All rows are made from the same 10 directions, up to rounding. Whole rows:
array([[-0.69, -0.72,  2.64,  3.37, -2.15,  2.14,  2.82, -1.58, -1.57,
         0.37, -2.79, -3.76, -3.02,  3.23, -3.18],
       [-3.46, -0.40,  1.09,  1.07, -0.01,  1.76,  0.59,  1.43, -3.29,
         0.47, -2.07,  1.00,  1.58,  4.27, -4.25],
       [-0.86, -1.39, -0.66,  2.42, -0.50,  1.37,  1.25, -0.79, -0.48,
        -1.38, -0.51,  0.86,  0.63, -1.83, -2.94],
       [ 1.91, -0.61, -0.13,  3.77,  1.37,  2.29, -0.54,  2.60, -0.88,
        -1.83,  2.35,  2.62,  3.29,  5.19,  4.58],
       [-1.42, -1.26, -2.39,  1.77, -0.33, -0.10, -1.92,  0.86, -1.19,
        -2.52,  0.24,  3.26,  3.46, -3.63,  0.29],
       [-1.27,  0.17, -1.07,  2.16,  1.66,  2.96,  1.97, -2.15, -0.89,
        -0.24,  1.19,  1.34, -2.86,  1.46, -4.26],
       [-0.20, -2.60,  2.45, -2.17, -0.62, -0.62, -4.04, -1.26,  2.22,
        -0.14, -0.16,  0.94,  1.42, -2.57,  1.66],
       [-0.76,  0.21,  1.14,  0.89, -2.50, -0.48,  1.87,  1.09, -1.14,
        -2.22,  1.21, -0.61, -1.28,  3.10, -0.98],
       [-0.71, -0.51,  2.79, -4.16, -0.44,  1.07, -2.29, -0.16, -2.23,
         5.71, -2.33,  1.16,  3.65,  0.36, -0.47],
       [-1.11, -1.53,  2.03,  0.11,  2.47, -0.22, -3.50,  2.68,  1.37,
        -1.06, -2.32, -1.10,  2.61,  3.74,  1.71],
       [-0.44,  0.47, -2.85,  0.20,  1.71, -4.35, -2.37, -0.49,  4.40,
        -2.46, -0.79,  0.61, -1.68, -4.39,  3.79],
       [ 0.48,  2.01, -2.50,  1.64,  0.39,  1.77,  2.55, -0.91, -2.54,
         1.32,  1.37,  1.28, -1.44,  0.52, -0.95],
       [ 1.65,  0.06,  0.52,  1.44,  0.95,  2.03, -0.19,  2.41, -1.36,
        -2.37,  0.73, -5.40, -0.21,  3.10, -0.02]])

Rows cut short, each followed by the rest of it:
[ 0.94,  1.43, -3.71,  2.68,  1.78, -2.03,  3.04,  1.23,  1.94, -1.17,
 -2.10, -1.46] -> [-0.16, -2.42,  0.26]
[-2.05, -1.82,  2.23, -0.31, -1.27, -0.17, -0.14,  1.25,  0.25, -2.39,
  0.89,  1.90] -> [ 1.37,  2.53, -2.11]
[-0.68, -1.31,  0.47, -1.94, -0.98,  0.99, -4.06,  2.37, -3.12, -1.38,
  1.01, -0.42] -> [ 4.32, -1.44,  0.02]
[-1.34, -1.10, -0.06, -0.83,  1.12, -1.43, -1.32,  1.89,  2.39, -4.52,
  2.72,  1.77] -> [ 0.55,  0.94, -0.58]
[-0.54,  0.40, -2.50,  0.27, -1.60, -1.06, -0.59,  1.17, -1.79, -2.48,
  2.00,  1.86] -> [ 1.51, -2.91,  0.64]
[ 0.01,  0.37,  0.85, -0.16, -0.99,  0.19,  0.07, -4.24,  1.09, -0.03,
  0.29, -3.52] -> [-6.81, -1.56, -1.37]
[ 1.65, -0.71,  1.30,  0.41, -1.50,  0.70,  1.92, -2.27,  1.67, -0.77,
  2.59,  0.20] -> [-2.65, -0.13, -0.25]
[ 2.16, -0.02, -0.98,  1.78,  0.03,  2.13,  0.42,  1.02, -1.30, -2.49,
  3.75, -0.22] -> [0.47, 1.01, 1.20]
[ 1.57,  1.85, -4.51,  1.14,  2.26, -1.60,  1.20,  0.67,  1.69, -2.36,
  0.67, -2.40] -> [-1.70, -3.91,  0.62]
[ 3.40,  1.71, -0.20,  0.85, -1.59, -0.30,  3.94,  2.67, -1.36,  1.29,
  0.33, -1.54] -> [1.99, 2.26, 2.54]
[-0.37, -0.65,  0.10,  3.83, -1.60, -0.12, -0.27,  0.97, -0.46, -4.86,
  1.01, -1.62] -> [-1.64,  2.15,  1.49]
[-0.65, -1.23, -0.85,  0.40, -1.83,  2.39, -4.61, -1.58, -4.23,  0.33,
  1.22,  2.63] -> [ 2.44, -3.90,  1.73]
[ 2.16,  0.49, -1.98,  4.25,  1.82,  0.24, -1.58, -0.46,  1.48, -3.77,
 -0.16, -5.78] -> [-4.08, -0.73,  3.77]
[ 0.93, -3.05,  4.41,  1.28, -4.40,  0.36, -0.28, -0.79,  1.41, -4.43,
  3.31, -0.53] -> [-1.46,  2.14,  1.31]
[-2.31, -0.32, -0.37,  3.80, -1.25,  1.07,  1.69, -0.10, -2.51, -0.12,
 -1.88,  2.48] -> [ 0.69,  2.02, -1.62]
[-0.89, -2.79,  1.28,  1.77,  0.86,  2.72,  0.28,  0.99, -0.46, -1.30,
 -2.41, -2.14] -> [ 2.92, -0.32, -4.82]
[-1.47, -1.01,  1.03,  0.78,  0.95, -0.68, -2.52,  2.26,  0.60, -2.67,
 -0.70, -0.50] -> [1.14, 2.98, 1.24]
[ 1.97,  0.08, -2.34,  0.43,  3.68,  2.57, -1.21,  1.42, -0.62, -0.40,
  1.16, -1.35] -> [ 2.32, -1.28,  0.04]
[-0.59, -1.71,  2.44,  0.91, -3.64,  0.97, -1.07, -2.61, -0.63, -2.64,
  1.92, -1.30] -> [-3.46, -0.30, -0.72]
[ 0.28, -2.42,  3.27, -2.11, -0.50, -0.46, -3.32, -2.28,  3.05,  0.60,
 -0.63, -0.40] -> [-0.44, -1.80,  1.49]
[-2.34,  1.53, -1.46,  2.28,  1.38, -1.76, -0.43, -1.32,  0.79, -0.37,
 -3.49, -2.30] -> [-4.71,  0.66,  0.15]
[ 0.20,  0.74, -1.48,  2.68,  0.77, -0.13, -1.79,  0.02, -0.89,  0.50,
 -1.81,  0.09] -> [0.15, 0.29, 4.16]
[-0.01,  2.13, -2.09,  0.94,  0.65, -0.22,  0.05, -0.18, -1.04, -1.35,
  1.43, -1.72] -> [-3.61,  0.87,  0.79]
[ 0.22, -1.52,  2.05,  1.49, -3.15, -0.61,  1.40, -0.30,  0.59, -0.55,
 -0.06,  2.20] -> [1.18, 0.81, 1.26]
[-0.12, -0.57, -0.61, -1.20,  2.33,  1.54, -1.67, -0.56,  0.03,  1.66,
  0.29,  2.26] -> [ 2.00, -1.31, -0.65]
[ 1.27, -0.10, -0.66, -0.58,  0.07, -0.26,  0.31,  3.21, -0.06, -3.42,
  2.61, -1.66] -> [ 1.90,  0.18, -0.17]
[-2.36,  0.39, -0.76,  0.09, -1.00, -2.51, -3.97,  1.39, -0.75, -4.22,
  0.71, -1.03] -> [-1.58,  0.22,  2.41]
[ 0.56, -0.62,  2.25, -1.32,  1.07,  3.63,  0.90,  0.27, -1.19,  1.17,
  3.17,  1.80] -> [ 0.94,  4.83, -2.45]
[-2.95,  2.31, -2.66,  0.79,  5.46, -0.30, -2.57,  1.27, -0.43,  0.64,
 -2.06,  0.72] -> [-1.38,  4.00,  0.72]
[ 1.10,  1.63, -0.17,  1.68, -0.58, -2.43,  4.80,  2.08,  0.64,  3.39,
 -5.06, -0.85] -> [2.06, 1.83, 1.46]
[ 1.57,  1.22, -0.40,  0.28, -2.66, -2.67,  4.41, -0.48,  1.19,  3.02,
 -0.62,  4.14] -> [ 1.20, -0.75,  2.73]
[-0.95,  0.45, -0.67, -1.24,  4.61,  1.45, -3.42,  2.27, -0.75, -1.08,
 -1.70, -6.19] -> [-0.37,  1.21, -2.39]
[ 1.10,  1.63, -2.86, -0.74,  2.92,  1.15, -2.73,  0.61, -1.68,  1.05,
  1.21, -0.14] -> [ 0.82, -1.15,  2.41]
[-1.75,  0.87, -1.85,  0.52,  0.39, -0.64,  0.79, -0.72, -0.37,  0.67,
  0.56,  4.93] -> [-0.01,  0.04, -0.26]
[ 2.16, -1.34, -2.68,  1.39, -0.92,  2.79, -0.81, -1.58, -1.85, -0.74,
  3.62,  3.76] -> [ 3.14, -6.16,  0.88]
[ 2.41,  1.58, -2.20,  2.34,  2.87,  2.69,  3.26, -1.99,  0.04,  3.01,
 -0.40, -0.63] -> [-1.89,  0.02, -0.65]
[ 1.51,  2.21, -2.69,  3.69, -3.23, -2.49,  4.30,  4.10, -1.81, -4.30,
  2.71,  0.68] -> [0.82, 2.49, 3.48]
[ 1.47, -0.79,  2.70,  5.22, -1.94,  0.61,  1.02,  0.27,  0.40, -1.84,
 -0.54, -1.38] -> [-1.63,  6.20,  4.70]
[ 4.35, -0.93,  0.66,  0.21,  0.78,  1.83,  1.63,  3.20,  0.85, -1.48,
  3.79,  0.11] -> [4.27, 2.17, 2.09]
[-1.92, -0.11,  1.39, -2.32, -1.10, -1.32, -0.37,  0.41,  0.08, -0.25,
  0.79,  1.77] -> [-0.11,  1.45, -1.27]
[-0.56,  1.34,  0.20, -2.95, -4.95, -3.86, -0.75,  0.69, -1.47, -0.72,
  2.59,  2.32] -> [-0.14, -1.15,  3.30]
[-2.37, -1.12,  1.47, -3.22, -2.10, -3.51, -4.36,  0.36,  1.71, -3.31,
  2.96,  3.65] -> [-0.07, -0.40,  2.64]
[-1.74, -2.26,  1.22,  1.91, -0.09,  1.65,  2.41,  0.62,  0.26, -1.39,
  0.04,  3.51] -> [ 2.52,  2.15, -4.27]
[ 1.18,  1.49, -4.76, -0.99,  5.12,  1.54, -1.27, -0.47,  0.29, -0.04,
  1.20, -2.02] -> [-0.80, -4.92, -1.85]
[ 1.03,  0.58, -0.47, -2.34,  2.92,  2.64, -1.84,  0.93, -1.29, -0.05,
  2.79, -2.15] -> [ 0.01,  0.99, -1.45]
[ 0.29, -0.61,  2.05,  0.97,  1.74, -0.59,  2.95,  0.03,  4.46, -1.09,
  0.06,  0.00] -> [-2.24,  4.66, -1.03]
[-0.32, -1.53,  2.45, -1.45, -1.36,  0.77,  1.85, -1.21,  1.02, -0.90,
 -0.31, -3.85] -> [-2.00, -1.24, -5.71]
[-0.93, -2.21,  0.77,  8.09, -3.06, -3.05,  3.46,  0.71,  3.56, -5.56,
 -3.35,  0.63] -> [-0.68,  1.96,  2.46]
[ 1.01,  1.23,  0.81, -2.57,  0.97,  0.16,  3.04, -0.16,  1.03,  2.36,
  0.66, -0.98] -> [-1.39,  1.68, -2.58]
[-1.45, -0.50, -1.52, -1.20,  1.19,  1.49,  0.59, -0.57, -0.75, -0.73,
  0.73,  0.02] -> [ 0.20, -3.27, -5.96]
[ 0.53, -1.33,  0.30, -0.11, -0.13, -0.69, -0.03, -0.16,  2.32, -1.25,
  1.34,  2.51] -> [ 1.27, -1.23,  0.84]
[ 2.61,  0.37,  0.96,  0.19, -0.45,  0.58,  0.90, -1.59,  0.29,  3.59,
 -2.50, -3.12] -> [-0.64, -1.25,  1.79]
[ 1.37,  1.00,  0.73, -0.03, -0.56, -0.72, -1.61,  0.35, -0.43,  1.02,
 -0.20, -1.34] -> [-0.66,  1.88,  4.78]
[ 0.66,  0.03,  0.65,  1.05, -1.45, -0.44,  0.51, -2.67,  0.68,  2.36,
 -1.52,  0.92] -> [-1.50, -1.04,  2.23]
[-1.04,  1.29, -0.92, -2.34, -0.26, -2.30, -1.06,  1.91, -0.58, -1.03,
  0.34, -1.09] -> [ 0.02, -0.51,  0.07]
[ 0.00,  0.05,  0.21, -2.08,  2.20, -1.00,  0.75,  1.88,  2.06, -0.42,
 -1.66, -3.84] -> [ 0.35, -0.34, -3.03]
[ 2.25,  0.06, -0.42,  1.16, -0.21,  1.27,  1.33, -1.08,  0.44, -0.65,
  2.39, -0.28] -> [-1.33, -0.40,  0.85]
[ 1.31,  0.78,  0.78, -2.90, -2.75, -1.54,  2.91, -2.52,  1.29,  2.95,
  2.06,  3.32] -> [-1.26, -2.01,  0.22]
[ 0.43,  0.96, -0.98, -2.32, -1.89,  2.02, -1.09,  0.01, -4.86,  1.08,
  3.29,  0.76] -> [ 1.26, -1.81, -0.82]
[-0.56, -1.08,  1.15, -2.60, -2.31, -1.26, -1.55, -1.47,  0.57,  0.46,
  0.77,  2.01] -> [ 0.57, -3.30,  0.18]
[ 1.63,  4.38, -3.55,  1.09,  0.15, -0.16,  2.81,  2.23, -4.24,  2.59,
 -0.58, -1.82] -> [-0.02,  1.66,  2.13]
[-0.65,  0.58, -1.24,  2.18,  2.22,  1.41,  1.28, -0.04, -0.36, -0.32,
 -1.13, -1.41] -> [-1.48,  1.50, -2.27]
[ 0.34, -0.66, -0.67,  2.06,  0.60,  1.28, -1.23,  0.58, -0.94, -1.28,
 -0.57, -1.36] -> [ 1.00, -0.47,  0.65]
